There are 5 ways to turn a row about zero (a turn may also mirror it). The second row of each pair is the first, turned, with some noise. The first 45 pairs use one turn. New pairs use 2 turns, one after the other, and a turn may come again.
Known pairs, each followed by its turns in order:
[-18 -13 -17  -4  -1  20  11  -9]
[  0 -27   2  -9  -7  -2 -25  -1] : U

[  0 -31   8   0   1  -5   5   5]
[ -4 -10   8   5 -14   2 -17 -20] : G

[ 7 10  8 12  3  4 -2  5]
[ 4  1 12 -5 -7 -1  5 13] : C

[ 10   0 -17  -7   1  12   7  -8]
[ -4  -9 -13  -5  -2  12 -10 -12] : U

[ 11  -8   4   2  -2  -8 -11  -3]
[ 14  -5  -1   3  -9 -10  -1   1] : X

[  6   1  -1   6  -9 -31   8  -3]
[ 10  -4   4 -28 -17   7   2   1] : G

[ -2  31  -5 -11   3  -3  16  28]
[ -4  -3   1 -28  11  30  14 -13] : X

[ 12 -31 -11   7  -2  -4   6  17]
[ -9  -3 -15  28   7  -7  22   6] : C

[-15   7  -5  16  -9  14  15   5]
[  1 -22  10  17 -11  -7  -4  -9] : U

[ 15  -2 -11   2  13   9  31   7]
[ 17 -10  -1  24 -19   5  -2  16] : G

[ -3  -3 -22   9 -29   4  13  -3]
[ 18  26 -18  15   9   0  -6   2] : C

[-27  -1 -13  -9   0   6  11  23]
[-21  21  -3  -3   7  12  14 -21] : X

[ 6  1 16 -1  3  6  3  2]
[ 9  5  6  0 -2  9 -6  7] : X

[31 12 17 -2 12  1  1  2]
[-12  -3  32   7 -13  -1   0  10] : C

[ -1  -6   5   7  -1  16 -13  -4]
[ 10  -4   5 -15 -13  -6   4  -5] : U

[  5   1 -18   4  13  15  -4  -6]
[ -4  -2  10  -2  21 -14  -7  -4] : X

[-31   9  -2  -7  -9   3 -10  10]
[ -5  -9   7   9 -20  -7  -1  26] : U

[ 1  5 -1 -8 -4 -6  0  4]
[  2   3   4   4  -1   4   1 -11] : C

[  0  13 -16   4  18  -1  -4  10]
[ -8  -7 -23   6  -2 -10   9   0] : U

[  2  -5 -11  26  15 -15  -6   0]
[ 14 -14  -2   1   3 -27  11   8] : C

[-8  1 -2 28 20  5 -4 27]
[  8  -5   2 -15   9 -10  34  19] : C

[-11  10 -11  15  14  21  -1   6]
[ -9  10  -3  -5  26   1 -14  -6] : X

[-21  -8   8  -1  12   8  -5  19]
[ 15  -8   5   6   5  18  14 -15] : S

[  1   3 -26  -6   0   0  -7  10]
[ -2  -1   0 -11  11 -12  11 -19] : X

[ 9 -3 -5 11  3  1  1 -5]
[  3  -8 -12  -1  -3   2  -4   4] : G

[  7  20  25   3  -2 -31 -14   3]
[  1  -8  12 -36   1 -23  16  -3] : G

[-5  2  3 -4  1 -7 -4 17]
[-6 -2  0  6  3  0 11 14] : U

[  3 -19   2   1 -25  -5   3   9]
[  5   4 -17  24  -6  13   7   2] : C

[-11  16   5   0 -11   1  10  -2]
[-15   0  -6 -12  -5  11  -2   6] : X

[ -1   6  -3 -31 -20  21  16   6]
[  8 -18 -11 -29  21   1 -15   2] : S

[ 22   4   2  12 -23   0   9   4]
[ -6   5  15   9   0  15  10 -24] : U

[-5 -1 15 15 -3  3  1 -1]
[11 16 -3  4 -5  6 -1 -7] : S

[ -4  -1 -12   4  -1   7 -10  -2]
[ 5 -1 12  6  8 -4  2  9] : S

[ 7  1 -5 -1  5  6 -2 -2]
[-2 -7 -4  5  5  2  1  6] : G

[ -3  -5   6  -8  -3 -28   1   7]
[ -2  -3  21 -20 -12   1  -3  -4] : G

[-2 20  8 15 31  2 17  1]
[ -8  18 -16  -4   4  -2  34  -9] : S

[-31   0  20  15  10   4 -17   1]
[ 27   5   1  26   3   4  12 -22] : S

[-28 -15   1   2  -8   1   7  15]
[ -3 -20  21   2   1  -9  -5  18] : U

[ -2  -3 -12  -1  -2  11   6  -1]
[-6 14 -8  0 10 -3 -3  2] : C

[  5   5 -22   7 -25   6   5  -8]
[  5   9  14 -15   3 -16 -13  18] : S

[ -2 -31 -11   7 -31   2  14   1]
[  5  12  30 -19  -4  13 -30   0] : S

[ 9  2 16  4 19 18 -2 15]
[  3   4 -19   4   5  22  16   5] : S

[ 28 -10 -11 -18   1   8 -13  -1]
[ -9 -29   4   7  13  21   3   4] : G

[  6  21 -29  -1 -31  -4 -16   5]
[ 18  10   0 -20  30  24   3  15] : G

[ 11  16 -19 -25 -26  11  21  -2]
[-20  -1  17 -34  -2  -6  25  13] : X

New pairs. What belongs after each?
[ -2 -10  21  12 -17   5  -9   0]
[ -1   4 -28  -5  -9   4 -12  -9] : U S

[  3  -3   9 -20  -3  -5  31  -5]
[ 17  -7 -14 -19  -7 -14  20  -8] : U U

[  4   5  12 -14  -1  -7  15   2]
[ 7 -2  4 14  0 17 -6 11] : G C

[  5  -8   5 -25  -2 -12   9  -7]
[ 11 -10 -17  -5 -14  -3  17   6] : U U

[ -1   6  15  12 -15   8 -11  -2]
[ 2 -2 10 -7 20  9 -2  9] : X G

[-14   1  19  14  -1  31 -10   6]
[  3  14  15 -28 -22 -10   6 -12] : X C

[ -5   1   9  -8 -10  -1  21  -5]
[-12   3  -1 -14  -9  -9   5  14] : C C

[ -3  -3   4   6 -13  16   1 -14]
[-15  -6  -3  -2 -17   4  13   5] : C U

[-16 -28   9   1 -12   1  17  12]
[-4 13 18 -8 22 11 20 13] : C S

[  2   0  12   5  -8  23 -16  10]
[-15 -10 -16  -6 -16  -8  -5  13] : G G

[-12   2  10 -25  -5  -1   2  -8]
[-14   2  -3  -1  -3  20 -10  14] : G X

[-4 12 -1  2  1  8  3 28]
[  3   0 -11  15  17   4   8  17] : U C

[-2 -7 15 -3 -4  7  9 11]
[  9 -21   3  -1  -5  -1   3  -2] : C U

[-9 -8  6 16 -3  1 20 25]
[ 3 -2  4 17  4 12 31 -4] : S G

[-2 -8  1 28  2  1  5  8]
[  3   4  -2  11 -14 -19  -2 -12] : G C

[  7 -14  29  31 -25  -6   5   0]
[ -6 -30  19   1 -13 -30   5  16] : G X

[-10  -1   5  -1  -3  -7   2 -12]
[ -1  -5   1 -10  10  -9   2   1] : U G

[ -1  28  12  -6  15  -2 -14  12]
[-13  -6   3   6  -6  31 -17  -5] : C C

[-11   7   4  -1 -17  -8  -5  17]
[ -6   9   8 -12   7  19   3 -10] : S U

[-15   1  17   0  31  -1 -29  -2]
[  8  11  26  23   7  -1  17 -25] : U C

[  2   8  23   2 -20  31  -3  -3]
[14 12 13 13 34  1  3  0] : C G

[-18   3   5  11   5  24  -5  -3]
[-11 -12 -14  -1  -3  17   3  18] : C U

[  0  -1   0 -12  -7 -14   4  12]
[ -8   0   5  -1   1  16  -1 -17] : S G

[ -7  -9   2 -10  19  -4  -3 -27]
[-10 -12  11 -13  20   3   1  19] : U G

[  0  22 -14   4  -3 -18   1  -3]
[ -6  -9   5 -10 -21  -7  -8 -14] : S S

[-16  -9   2   6   0   1  -8  -4]
[-10 -10  14  -5   5   2  -4   8] : C S

[22  0  4  0  5  7  1  9]
[-13   9  -2 -10  17   0  -1   1] : U S

[  4  15 -25 -18  19  -9  10   7]
[-14   9 -18  18   0 -13   5 -26] : C S

[ -8  -4   3   8  26  11   1 -11]
[ -3  -4   5  19  -4 -19   4 -17] : U C

[  7  -8   0 -11 -31   3  -2  11]
[-20   6  -8   6 -26   1  13  -9] : S C

[ 0 16 -1 -3  4 13 -7  4]
[  5 -13 -15  -7   3  -7  -3  -7] : C S

[-20   6  13   3  -3  -8  -2   2]
[ -4 -12   1  16   4  15   4  -3] : C G

[ -1   1   3   0  18 -14   0  -8]
[ -8  -8   2   2  -6 -10  18   6] : U S

[ -8  -6  31 -26  12   0  11   4]
[-15   7 -22  -5   8 -26 -24   3] : S C

[ -9  -2  -2 -15  14  -3  20  31]
[-19  11  31  11  -7  -4  10  15] : S X

[ 12  -8   3  31 -12   0   3  29]
[ 18  -6 -23 -29   2   5 -12  19] : S S

[ 0  0 -3  4 -9 -5  6  0]
[-7 -8 -1  6  4  3 -4  1] : X U

[  7   1  20  -8  -1  -5  -2 -16]
[ -1   5 -10   8 -17  11  12   7] : X C

[ 17  -1 -16 -18   6 -23   0  -5]
[ 16 -10  22   4  -5   3  -7 -24] : S S

[ -2  29  20   5 -10   1  22 -12]
[-27  16 -24   9  -4  10 -13  -3] : S U

[-12  -7 -31  -6 -14   1 -31  -2]
[-23 -36  -4 -11  -3 -18  12   0] : C X

[-31  31  -5   1  11   0  17 -19]
[ 14  -9 -19 -36  19   2 -23   1] : U G

[ -4  -3  -1  -8 -13  -8  -3   0]
[15 -4 -6  2  3  4  4 -4] : U S

[-11 -10  15  21   0  -2  -8  -2]
[  6 -18  17  13  -7   9  -2  -5] : U C

[ 16   9   8 -22 -21  31   7  -3]
[ 0  0  4 14 33  9 -5 31] : G X

[ -7  -3   7  14  25  -5  -9 -17]
[-11 -15 -12  17  -1   3  10 -18] : C C

[  8  -5 -18 -13  31  -4  -5 -11]
[  5   4 -27  -9   5  14  26  -1] : G C

